The same things were measured in two ways. Each way mixes the same 10 hidden numbers, adds some noise and spreads widely along 6 directions of its own, which tell nothing about the thing.
(in the rows, 128 means zero)
Some things both ways: the first way, then the second way.
[134 143 109 160 173 123 124 145 124  82  98  87 140 128 119 144 161  98
 146 142 103]
[165 141 115 146 125 151 140 101 121 124 105 101 141 131 166 142 134 128
 120 143 145 142]

[136 134 135 172 129 116  98 132  70 135 145  97 116 100 151 140 107 135
 109 112 133]
[ 89 150 111  88 144 123  74 174 164 162 157 125 119 120  80 180 112  94
 138 129 138 105]

[188 111 122 152 149 129 119  78 105 154 167 134  77 161 121  95 204 118
 145 113  54]
[127  98 151 108 153 104 110 123 129 118 162 127  92 110 107 127 108 148
 137 139 131 133]

[108  64  71 126 170 187 141  31 182 143 145 135  97 140  87 138 142  85
 187 133  26]
[125  89 126 177 172 109 122 101 132 157  78 116 117 153 206  70  67 171
 125 137  93  77]

[163  78 147 122  87 144 103  81 100 199 146 126 113 128 117 114 130 139
 114 128 131]
[ 78  98 124 109 159  89 105 111 128 140 155 123 113 131 104 134 110 116
 146  92  69 112]

[145  98  92 152 180 142 116 125 139 125 111  66 159 142 123 138 150 116
 124 114 105]
[ 90 118 144 143 196 124 135 124 159 128 161 122  75 104 162 144 105 142
 110 152 170 109]

[ 84 131 101 161 152 137 170 141 158  94 121 100 135 125 160 190  99  41
 151 119 121]
[171 136 157 131 107 119 163 121 109 137 106 135 121 120 112 148 119 119
 117 128 155 149]

[147 158 116 182 136 126 106 161 146 113 141 168 118 111  60 138 177 156
 149 129 105]
[119 105 134 113 121 125 119 140 136 129 113 141  79  98 112 135 118 155
 142 152 150 143]

[195 133 170 105 140 128  92 149 101  98 113 108 125 131 135 125  96 145
 129 131 172]
[110 146 108 116 146 129 161 169 147 104 160 123 130 110 109 141 137  91
 123 133 142 171]

[168 129 140 113 130 114  91 149  61 108 122  99 162 140 120 114  90 160
 123 132 129]
[ 92  98 119 125 147  96 171  97 153 182 115 126  99  97 155 164 139 120
 151 128 130 128]

[181 168 179 141 159  92 139 128 108  85 132 126  99 164 145 107 164 131
 154 122 124]
[168 117 137 123  95 134 153 102  96  92  91 124 131 107 124 123 148 128
 149 129 149 189]

[ 95 117  79 149 144 184 130 106 131 123 173 186  98 129 119 153  78 117
 169 123  66]
[135  70 174  89 127  76 112  86 132 188 147 104 146 116 146 129 158 116
 147  95 121 114]

[ 98  95  79 183 180 114 137 130 126 110 193  83 119 102 169 167  83  83
 141  63  71]
[153 119 155 124 138 115 108 147 111 130 110 126 134 119 107 114 102 146
 115 109 109 116]

[128 130 115 132 120 118 127 181  84 139 128 117 149 141 131 118 142 114
 141 149 105]
[162 154 103 147  78 130 159 145 104 104 130 170  94 174  70 121  85 141
 128 175 113 150]

[124 102  77 157 164 171  98 145 121 138 113  99 155 126 130 160 107 134
 116 121 114]
[107 115 129 119 181 106  87 106 130 118 193 105 151 155 132 125 109 107
 133 110 108  97]

[129 150 150 139 133 128 144  99 117 107 164 138  85 135 136 117 101 108
 173 127 131]
[151  85 147 136 140  96 118 138 108 120 110 106 131 145 138  77 107 104
 143 122 117 165]

[130 178 153 154 115 110 150 161  92 141 154 151 136 128 135 107 152 152
 145 122 135]
[111 111 146 153 113 104 116 129  96 119 105 170  84 150  84  97 103 139
 153 134 108 130]

[135 180 179 173  85 128 146 189 158 129 128 207 160 127  93 139 119 171
 101 126 203]
[113 113 115 122 103 169  98 155 141 132  89 115 145 116 166 110 155 151
  93 109 122 116]

[ 85  68  85 137 126 147 145 134 121 141 175 114 157 134 122 104  91 100
 151 134  96]
[ 90 129 124 129 131  87 166 117 140 141 115 158  70 138 105 112  65 124
 160 128  76 120]

[123 128 161 150 154 121 184 103 163 146 150 119 118 131 145 109 121  67
 121  98 114]
[126 102 183 130  76 122 181 141 136 141  67 168  46 106 131 109 117 140
 108 137 177 137]

[153 119 105 144 114 162 148  94 110 149 132 123 143 153 155 156 156  91
 132 112 129]
[147 152 180 140 168  88 159 147 126  94 220 166  97 131  65 119 120 100
 152 176 188 142]

[154 125 138 145 128 131 108 123 100 126 133  92 135 117 115 106 113 114
 119 134 148]
[148 149 127 106 103 119 151 122 126 115 130 119 122 134 110 125 119  93
 143 123 116 168]

[132 155 150 168  89 147 125 122 113 118 134 162 152 146  99 119 166 204
 155 154 198]
[140  78 173 147 129  83 176  67 119  97  99 159  73 112 129  97 144 116
 199 161 203 165]

[170 171 161 158 137 120 141 145  83 139 106 114 168 159 175 134 150 154
  85  97 162]
[120 147 158 103  84 133 147  60 111 156  95 168 113  93  95 196 159 143
 139  92 150  95]

[172 145 125 150 115 155  79 130  89 137 127 127 141 133 114 147  76 165
  99 114 176]
[100 110 135  87 188  89  78 119 141 149 189  88 161 125 123 146 120  91
 142  84  96 111]

[199 169 124 152 195 127  91  97 114  86 116 110  93 127 111 158 149 133
 137  95  77]
[150 131 117 137 158 143  92 135 124 145  99 104 169 119 154 136 113 152
 119 125 121  99]

[196 126 122 147 152 154 118 105  87 132 152 119 161 167 153 113 120 156
  93  79 136]
[129 157 160 106 132 123 154  98 141 138 134 143 139  95 123 146 143 143
 131 104 132  91]

Other things, the second way, with their names:
k364: [151 117 141 159 129 118 174 117 150 163 104 149 104 122 156 125 134 149
 118 160 174  89]
k259: [134 122 135 135 103 135 102 124 111 162  94 120 105 134 138 128 114 143
 122 131 110 131]
k162: [ 95 144 120 152 163 123 123 136 117  89 132 149 124 128 101 109 111 130
 152 124  99 124]
k785: [120 194 149 102 126 125 157 127 129  76 164 155  94 104  67 138 111 103
 172 145 142 171]
k270: [148 161 123 161 165 135 119 187 120 106 115 138 140 139 113 101  77 139
 123 153 127 122]
k92: [189 175 130 119  97 137 124 155 140 106 143 114 161 171 130  81 120  76
 154 167 163 154]
k850: [164  81 155 112 116 101  95  81  74 123 157  94 168 151 122 122 148 110
 130  91  96 162]
k604: [177 143 120 153  87 125 140 122  82 107  90 133 143 177 103  93  80 133
 113 108  58 136]
k674: [ 53 145 121 118 196  95 164 152 188 149 159 154  79  95 112 152  91 115
 150 138 137  94]
k859: [101 132 156 101 125  92 159 111 135 112 137 173  90 116  81 125 107 116
 171 122 135 124]
k481: [138 107 121 132 167 105 159 118 147  99 166 130 137 113 122 137 155 104
 164 162 189 150]
k499: [139 101 146 110 112 115 156 123 146 131 148 117 131 105 145 132 206  76
 164 157 212 192]
k720: [141 128 166  75 110 113 105 133 155 136 187 124 106 121 100 144 143 106
 141 146 175 134]
k231: [151 109 162  94  97 125 139 146 123 165 111  96 114  87 130 150 142 127
  91  98 114 164]
k828: [135 133 122  75  80 116 137 137 126  79 140 144 128 133  66 117 123  92
 168 119 118 179]
k663: [147 140  85 132 183 195  28 186 149 146 200  19 203 144 222 126 136 160
  28 128  83 104]
k927: [150 179 121 121  91 121 173 163 120 124 121 156 119 144  65 139  91 101
 122 130 107 146]
k920: [125  72 167 101 115 111 136  71 142 132 110 112  96  89 167 126 175 125
 157 125 181 149]
k982: [ 91  97 150  88 144 116 113 106 157 139 180  87  93 112 168 131 153  98
 135 128 151 160]
k803: [121  92 139  71  81 124 123 103 143 156 162 121 118  90 123 168 203 126
 148 131 165 158]
k715: [ 95 137 147 152 156 114 106 114  91 124 147 122 142 148 117 116 124 102
 125  81  75 117]
k999: [ 83 116 109 108 118 130 128  73 135 125 114 141 116 114 131 146 146 142
 164 113 118 117]
k588: [129  78 150 130 147  83 129 113 113 120 111 129  94 129 117 108  88 123
 151 123 118 146]
k416: [104 142 133  91 105 127 106 113 135 134 157 143 115 139  88 170 132 102
 134 113 145 105]
k378: [ 83 130 128 109 138 148  94 148 131  92 146 140 104 106  89 156 138 120
 126 122 160 139]
k154: [159 102 132 153 118 135 184 117 140 117 104 125  80 120 184  98 111 167
 107 172 155 151]
k760: [165 192 129 141  87 182 116 118 113 120 102 146 168 137 122 142 156 143
 117 133 153  95]
k430: [192 175 154 145 108 130 148 169 115 114 129 149 105 148  93 106  80 133
 115 170 142 136]
k283: [139 140 140 101 107 124 112 134 138 155 134 115 124 144 130 125 101 115
 115 116 106 112]
k838: [125 201 112 132 116 175 129 190 134  97 125 153 117 111  78 149 121 135
 111 149 148 135]
k19: [104 252  92 125 145 162  95 216 154 111 176 157 116 137  57 136  80 124
 154 183 115 122]
k635: [102 104  96 138 113 116 156 143 141 145 112 151  95 134 113 132 113 145
 114 133 100 120]
k334: [142 132  97 123 108 144 135 141 139 116 139 111 163 141 144 119 159 102
 127 137 133 155]
k229: [156 120 116 180 187 129 119 123 141  96 155  97 148 185 211  48  94 128
 130 177 141 114]
k914: [114 142 128 105 137 122 151 124 148  97 130 132 129 126 129 118 104 102
 149 117 138 135]
k767: [120 131 105 159 172 131 111 178 116 100 177 137 159 152 105 115 107 147
  87 131 101 103]
k426: [ 99 137 142 121 108 158 114  93 133 176  62 141  88  81 143 180 138 176
 125 113 145  90]
k204: [164  63 174 128 135  86 124  82 123 165 157 107 115 122 158 122 164 137
 140 151 165 134]
k955: [140 139 112 156 135 138 123 154 110  92 100 154 163 151 110  97 104 138
 119 121 114 107]
k858: [128 144  99 126 107 163 141 140 136  88  96 136 154 123 141 118 145 121
 138 134 154 149]
k345: [ 81  75 153 119 172 104  95  69 106 117 146  85 107 103 152 142 152 103
 150  89 116 169]
k431: [109 133  94 116  97 146 119 100 111 109 134  95 159 148 142 128 158  91
 127  85  71 163]
k99: [198  90 139 164  84 142 177 178 137  97  64 168 100 154 163  43  86 191
  86 189 181 113]
k498: [148 147 119 133 137 132  82 125  99 141 133 117 204 148 117 127 142 130
 139 105  91 103]
k530: [111 107 142  99 140 103 106 104 123 157 138 104 104 113 109 175 112 111
 128  96 106 135]
k786: [101 135 124 125 169 128 114 117 120 144 186  89 168 118 149 153 162 114
 102  90  94 128]
k782: [137  85 156 146 180  98 143 153 168 115 181 141 132 137 155  82 140 123
 122 166 204  95]
k967: [176 113 132 167 163 134 133 156 128 115 114 126 142 136 161 100  99 165
 101 168 168 111]
k371: [143 121 101 150 118 150 135 180 141 145 115 122 120 132 150 115 121 157
  80 156 122 124]
k766: [122 100 127 149 125 123 149 127 151 161  91 127 100 146 187  93 101 138
 113 141 133 102]
k988: [162 173 112 184 131 137 200 177 133 116  73 197 105 143 109 105  40 192
  97 174 126  72]
k432: [182 153 140 128 100 108 149 151 128 139 120 152 100 137  82 133  99 113
 158 183 172 152]
k249: [129 101 137 128  99 143 156 109 134 155 123 137 102  93 148 155 173 178
  92 130 143 117]
k623: [139  92 154 128 121 104 128 140  96 128 122 127 116 113 102 120 136 128
 128 119 118 172]
k925: [ 65  80 138  99 148 123 135  88 160 151 116 103 121  98 198 123 148 131
 120  75 114 107]
k200: [151 150 102 108  64 156 153 123 138 147 110 134 125 121 119 178 162 114
 124 151 171 153]
k949: [144 139 144  89  54 140 164 157 145 135  75 185  74  88  74 157 121 161
 130 153 178 137]
k492: [156 220  85 146 134 175 107 152 122 127 111 123 156 137 105 172  83 150
 109 143 103 100]
k643: [115 115 143 130  93 101 170 167 171 193  93 196  35 119  81 172 106 117
 131 184 222  97]
k210: [127 152 122 113 124 108 122 157 123 145  97 151  98 133  63 149  49 134
 141 125  87 116]
k561: [124 106 147 148 147 114 107 113 132 157 164 119 138 144 165 106 163 127
 138 147 149 109]
k228: [127 169  94 152 104 187 153 154 159 162  73 114 136 128 212 100 117 171
  75 135  91  95]
k59: [151 160 113 140  94 167 162 110  86 114  83 108 168 109 144 143 154 139
  98  83  81 167]
k414: [167 137 134 169 158 161  75 123 113 154 116  77 193 141 206  98 145 168
  86 116  99  80]
k861: [102  84 108 135 144 137  62 126 107 127 144  92 169 150 160 104 145 139
 117 101  77 129]
k297: [133 142 129  90 100 133 152 151 171 156 151 125 127 135 137 140 123 108
  93 128 146 106]
k964: [160 173 137 135 110 129 153 170 121 119 125 162 102 116  67 143 108 131
 133 167 152 148]
k95: [ 91 154 109 143 146 124 137 114 129 116 113 172 131 126  92 153 127 117
 164 124 142  96]
k936: [173 182 136 124  56 155 164 108 100 119  65 162 104 103  91 144 123 169
 147 142 122 152]
k359: [133 146 122 120 153 145 104 143 175 179 131 135 152 110 160 154 133 164
 123 156 172  55]
k932: [115 105 147 125 139 118 177  97 125 176  72 117 115  55 165 153 143 174
 109  84  89 127]
k168: [ 64 126  90 148 157 121 134 121 135 106 122 157  71 142 111 135  72 138
 146 139 104 111]
k662: [137 123 122 170  82 129 174 116  84  87  59 160 101 153 118  77 101 139
 140 127  90 165]
k810: [ 61  85 119 108 179  93 118  70  99 128 131 109 124  76 101 195 146 112
 160  64  85 162]
k824: [125 104 122 156 140 106 124 132 116 102 138 151 159 186 133  69 118  97
 149 138 140 116]
k922: [121 167 143  89  73 114 162 153 119 118 132 183  75 126  28 156  96 106
 133 122 120 152]
k776: [123  50 132 192 201  99 117 127 156 179 116 104 141 140 224  80 151 136
 129 165 173  85]
k455: [114  47 150 127 151 102 121  80 116 150 132  74 131 114 209  89 153 141
 116  90  85 145]
k390: [150 126 135 108  74 133 190  87 127 130  63 138 139 103 142 131 157 118
 138  99 138 146]
k869: [ 98 139 134 128 132 110 101  81 101 114 178 150  89 152  78 152 116 124
 164 138 117 127]
k379: [118  97 146 153 195 106 104 173 160 142 136 126  89 127 159  91  85 145
 134 181 172 108]
k505: [182  57 106 158 116 114 156 138 121  79 106 123 156 184 170  54 115 114
 123 158 162 158]
k51: [178  77 138 196 127  81 150 118  80 131  77 164 117 176 113  78  94 140
 158 166 138 131]
k130: [127 104 123 145 127  97 176 116 135 154 130 135 123 121 135 122 159 108
 146 136 131 145]
k206: [137 157 119 130 120 122 138 167 128 107 109 174 109 127  57 143 100 116
 152 155 159 129]
k796: [167 185 120 112  92 145 179 107 122 145 134 130 126 105 104 192 123 147
  95 121 103 133]
k202: [118 135 130 102 142 118 101 128 154 166 185  99 119 133 141 151 133 107
 135 148 139 128]
k209: [105 110 101 156 136 114 144 107 132 131  95 151  97 156 145 107  73 151
 144 142 103  98]
k868: [128 148 114 151 149 148 148 178 142 121 123 135 115 116 144 108 100 165
  96 151 116 122]
k551: [128 143 143  89 110 152 111 109 127 184 164 103 163  65 132 202 219 149
 109 104 135 127]
k814: [137 110 126 166 176 115 121 146 120 125 108 116 138 130 161  88 108 136
 151 158 132 141]
k572: [121 138 141 152 119 113 137 116 100 124 137 126 100 149 115 113 125 101
 132 125 101 160]
k115: [ 65 190  95 129 184 155  59 179 131  75 183 124 154 152  82 130 104  94
 125 103  90 107]
k373: [137  42 162 137 120 130 167  96 136 117  54 109 114 114 216  93 141 134
  84  88 174 129]
k39: [ 89  86 125  98 117  78 143 127 118 102 154 167  99 122  56 128 124 111
 171 119 114 161]
k710: [140 127 125 169 148 122 110 178 105  68 121 142 125 166 116  42  92 113
 166 175 136 172]
k830: [164 154 124 113  78 147 119 108 122 130 106 118 151 147 133 119 147 105
 158 136 138 147]
k790: [133 119 157 136 132  74 147  81 103 174 124 131 148 130 108 140 161  82
 175 100 115 129]
k433: [129 141  92 134 145 139  84 109  96 109 141  92 162 159 124 141  97 126
 118  97  55 129]
k470: [ 76 166 144 101 145 135 133 155 160 106 196 142 100  99  99 141 160 100
 144 143 165 148]
k562: [123  98 152 104  76 108 152  57  89  90 119 152 127 126  87 141 169 109
 148  76 127 149]
k642: [ 84  85 153 119 145 123 145 134 175 178 109 141  87  72 172 140 164 157
 126 141 187 101]
k478: [112 201  88 125 139 183  47 124  99 141 180  66 189 123 133 181 178 118
 120 107  71 145]
k660: [117 144 147  78 123 137  96 111 149 140 149 117 122 109 118 168 133 120
 133 111 150 105]
k888: [122 144 117  97  78 144 132 120 101 113 120 125 154 113  89 148 167 110
 129  79  85 167]
k879: [118 127 126  97  68 133 137 129 147 184 128 125 127 133 132 147 163 109
 110 115 122 121]
k640: [114 160 163 118 140  94 127 124 102  77 170 182 112 133  30 131 122  90
 192 138 161 143]
k693: [163 189 117 131  65 187 160 120 121 156  82 118 134 119 154 161 133 152
  68 113 107 121]
k542: [156  94 155  89  92 130 103 105 113 125 141  92 155 133 149 106 158 122
 115  95 113 147]
k985: [135 159 115 117 113 152 121 173 130 125  97 142 116 118  93 144  70 165
  91 115  88 105]
k976: [176  92 165 142 144  94 141 136 123 148 123 123 124 131 147  99 111 134
 132 155 164 138]
k962: [153 105  98 167 109 111 120 141  67  76 103 167 129 185  68  90  76 139
 149 146  93 154]
k267: [136 131 104 142 142 158 128 179 170 167 121 122 140 120 160 153 138 148
  69 151 167  78]
k435: [ 85 146 118 139 131 110 172 127 139 123 116 172  90 115  93 135 117 120
 162 136 124 129]
k28: [120 126 128 132 108 130 163 109 109 148 106 131 127 117 131 147 135 139
 100  93  90 131]
k792: [102 120 122 102 165 140  99 141 188 183 159  86 124 106 194 160 140 125
 109 145 167 100]
k900: [106  98 162 163 167 114 108 120 135 156 166 138  86 132 163 108 133 166
 118 166 158  88]
k480: [158 129 116 140  90 134 133 145 101 127 123 126 169 161 120 109 147 114
 117 124 110 152]

Some of these things the first way, each followed by its name:
[139 187 157 175 113 129 113 229  62 107 135 118 182 121 171 108 124 206
 114 126 247] : k115
[ 44 119 101 200 191 164 166 210 226  69 135 144 134  98 135 158 106  87
 154 136 142] : k373
[ 90  65  70 171 178 125 162  99 189 114 123  79 137 138 152 226 114  36
 130  82  50] : k967
[178 138 177 132 132 155 111 145 118 152 111 153 112 128 143 113 159 173
 114 132 166] : k562
[116 157 121 160 131 133 131 164 146  98 164 142 114 101 106 147  74  92
 158 120 147] : k231
[114 109 154 154 162 113 149 156 161  86 113 119 153 145 153 159 101 130
 116 113 138] : k858
[114  96 123 161 148 106 180 126 120 112 155  78 176 184 182 113 129  89
 124 102 129] : k785
[147  72 106 159 129 115 135 139 118 140 133  83 189 141 135 145 118  79
  69  93 105] : k674
[ 74  59  63 146 162 144 109 107 113 135 141  62 155 116 128 156  57 108
 138 118  71] : k202
[142 106 108 175 155 114 135 155 116  88 121 121 116 137 149 155 205  76
 132 132  60] : k481
[108 154 133 147 109 135 131 123 131 141 130 137 137 117  92 145 107 140
 152 137 150] : k259
[148  66 122 120 174 134 105 115 118 147 121  81 117 131 130 100 172 137
 148 140  69] : k168
[ 98  99  87 176 134 101 150 192 147 116 130  90 205 148  97 132 131  87
 110 127 111] : k154
[122 117 120 112 138 161 112  84  59 114 156 106 105  99 170 137  83 131
 175 125 106] : k790
[161 107 189 121 101 123 142  99 132 151 103 145 103 170 144 132 129 100
 104 144 145] : k505
[169 127 126 140 152 125 116  90 129 117 141 116 131 129  94 130 149 143
 148 106  99] : k936
[159 146 144 131 111 129 122 153  87 142 117 135 168 173 114  96 139 164
 116 145 150] : k209
[156 135 115 149 133 153 133  85 138 118  96 115 115 140 121 171 191  83
 154 141 117] : k492
[202 172 135 133 134 127 108 167 110 103 137 152 151 147  89 112 138 155
 132 118 146] : k868
[139 103 111 111 149 171  61 124  82 122 134  90 107 112 133 123  97 194
 189 153 155] : k433
[ 69  98  73 198 137 130 150 200 172 111 165 122 163 108 134 187  88  80
 128  96 127] : k985
[116 127 131 147 135 122 145 179 123 133 144 111 152 125 159 139  79  94
 112 105 149] : k922
[ 71  95  97 138 113 162 145 164 139 113 144 115 155 107 155 177  43  81
 153 134 163] : k927
[143  74 133 115 143 141 118 106 111 130 148 111 131 121 143 121 121 142
 148 119 103] : k435
[137  87 114 133 153 177 127  96 146 137 151 142 128 146 133 129 104 146
 140 110 115] : k859
[126 170 162 120 158 116 163 176  99  81 165 149 110 148 155  58 149 135
 204 155 123] : k662
[ 85 109  67 149 165 169 114 159 130 134 112 114 154 118 114 153 149 157
 173 147  84] : k869
[139 141 143 148 127 154 126 140 134 104 137 149 119 116 137 145 146 157
 169 132 173] : k838
[101 108 135 140  80 105 168 169  87 125 150 140 156 133 158 134 121  74
 129 143 115] : k130
[190 144 141 148  98 129 112 174 127 162 107 171 167 131  73 143 171 149
  85 120 131] : k249
[117 195 121 181 134 135 119 168  77  82 129 112 181 132 119 115  77 147
 112 134 182] : k92
[194 173 155 113 166 113  69 171  79 110 101  98 140  89 112 144  69 159
 100 103 129] : k480
[131 104 167 129  92 105 128 147 145 125 105 122 137 138 142 189 118 136
 138 134 184] : k810
[224 198 127 157 159 132 101 148  52 112 125 138 122 124 107  81 222 128
 114 126  79] : k364
[196 143 138 120 165 134 100 116 134 129 131 142 114 132  61  94 136 137
 132 123  82] : k455
[120 107 125 118 157 143 160 115 139 125 118  92 142 143 156 130 107  66
 140 127 116] : k693
[ 96 113 114 147 130 136 203 149 176 116 139 158 175 158 106 116 126  46
 127 137  90] : k228
[101 122 109 174 115 110 105 170 101 137 129  67 173 103 130 166  69 124
 105 114 173] : k530
[101 117  65 172 127 120 142 231 108 100 129  87 205 134 143 164 115  61
 112 126 122] : k796
[219 121 178 111 196 121 103  83  85 101 141  97  87 139 156  75 126 135
 121 103  92] : k390
[ 88  70 100 144 148 137 128 143 103 105 187 101 145 123 177 132  96 169
 180 109 126] : k162
[144 106 160 122 136 162 150 115 145 137 148 168 133 180 134  81 106 150
 126 133 146] : k925
[169 149 173 108  69 124 118  69  76 167 112 127 122 138 132 163 120 153
 138 126 164] : k51
[160 112 144 135  96 121 151  62 119 160 129 119 160 165 116 138 138 114
 110 107 128] : k19
[ 71 101 129 198 180  85 188 182 169 112 133  93 130 124 195 167 160  64
 119  96  88] : k378
[123 112 139 152 143 114 134 175  86 121 146 133 163 171 158  92 141 189
 125 129 115] : k999
[112 135  87 168 171 111 130 168 109  79 156  88 139 103 153 165 112  90
 155  97  86] : k964
[ 86 141 130 197  72 136 176 183 203 130 136 216 165 143  94 198 117 114
 111 121 174] : k949
[ 92 121  92 141 199 125 155 113 144  50 159 122  96 138 141 155 116  93
 215 120  38] : k814
[117 149 148 126  99 155 141 140 130 152 113 120 182 116 142 163  69 140
 119 114 217] : k715
[154 149 116 186 145 101  63 187  79 102 124  66 172  68 124 177  93 178
  91  86 170] : k206
[113 133 110 152 105 131 166 133 101 170 137 135 188 172 140 132 145 139
 120 112 115] : k900
[157 191 163 156  87 104 152 137  46 119 135 159 143 161 141 108 172 136
 125 139 130] : k776
[177 116 143 106 172 148 127  45 165 162  97 129  51 132 118 165 146  58
 140 116  46] : k850
[117 108 150 132 149 115 134 171 105 106 167 126 111 113 177 118  93 135
 155 116 123] : k888
[136 105 164 126 137  98 157 110 145 163 119 129 114 150 140 150 125  92
 109 106  71] : k861
[158 132 126 176 134 160 100 105 117 153 122 124 140 135 112 133 134 164
  95 115 161] : k660
[155 164 111 162 124 148 131 142 115 124  91 129 193 173  80 113 166 131
 104 152 146] : k229
[185  51 166 106 191 135 151   9 133 147 136  74  78 186 186  91 136  70
 112  98  68] : k914
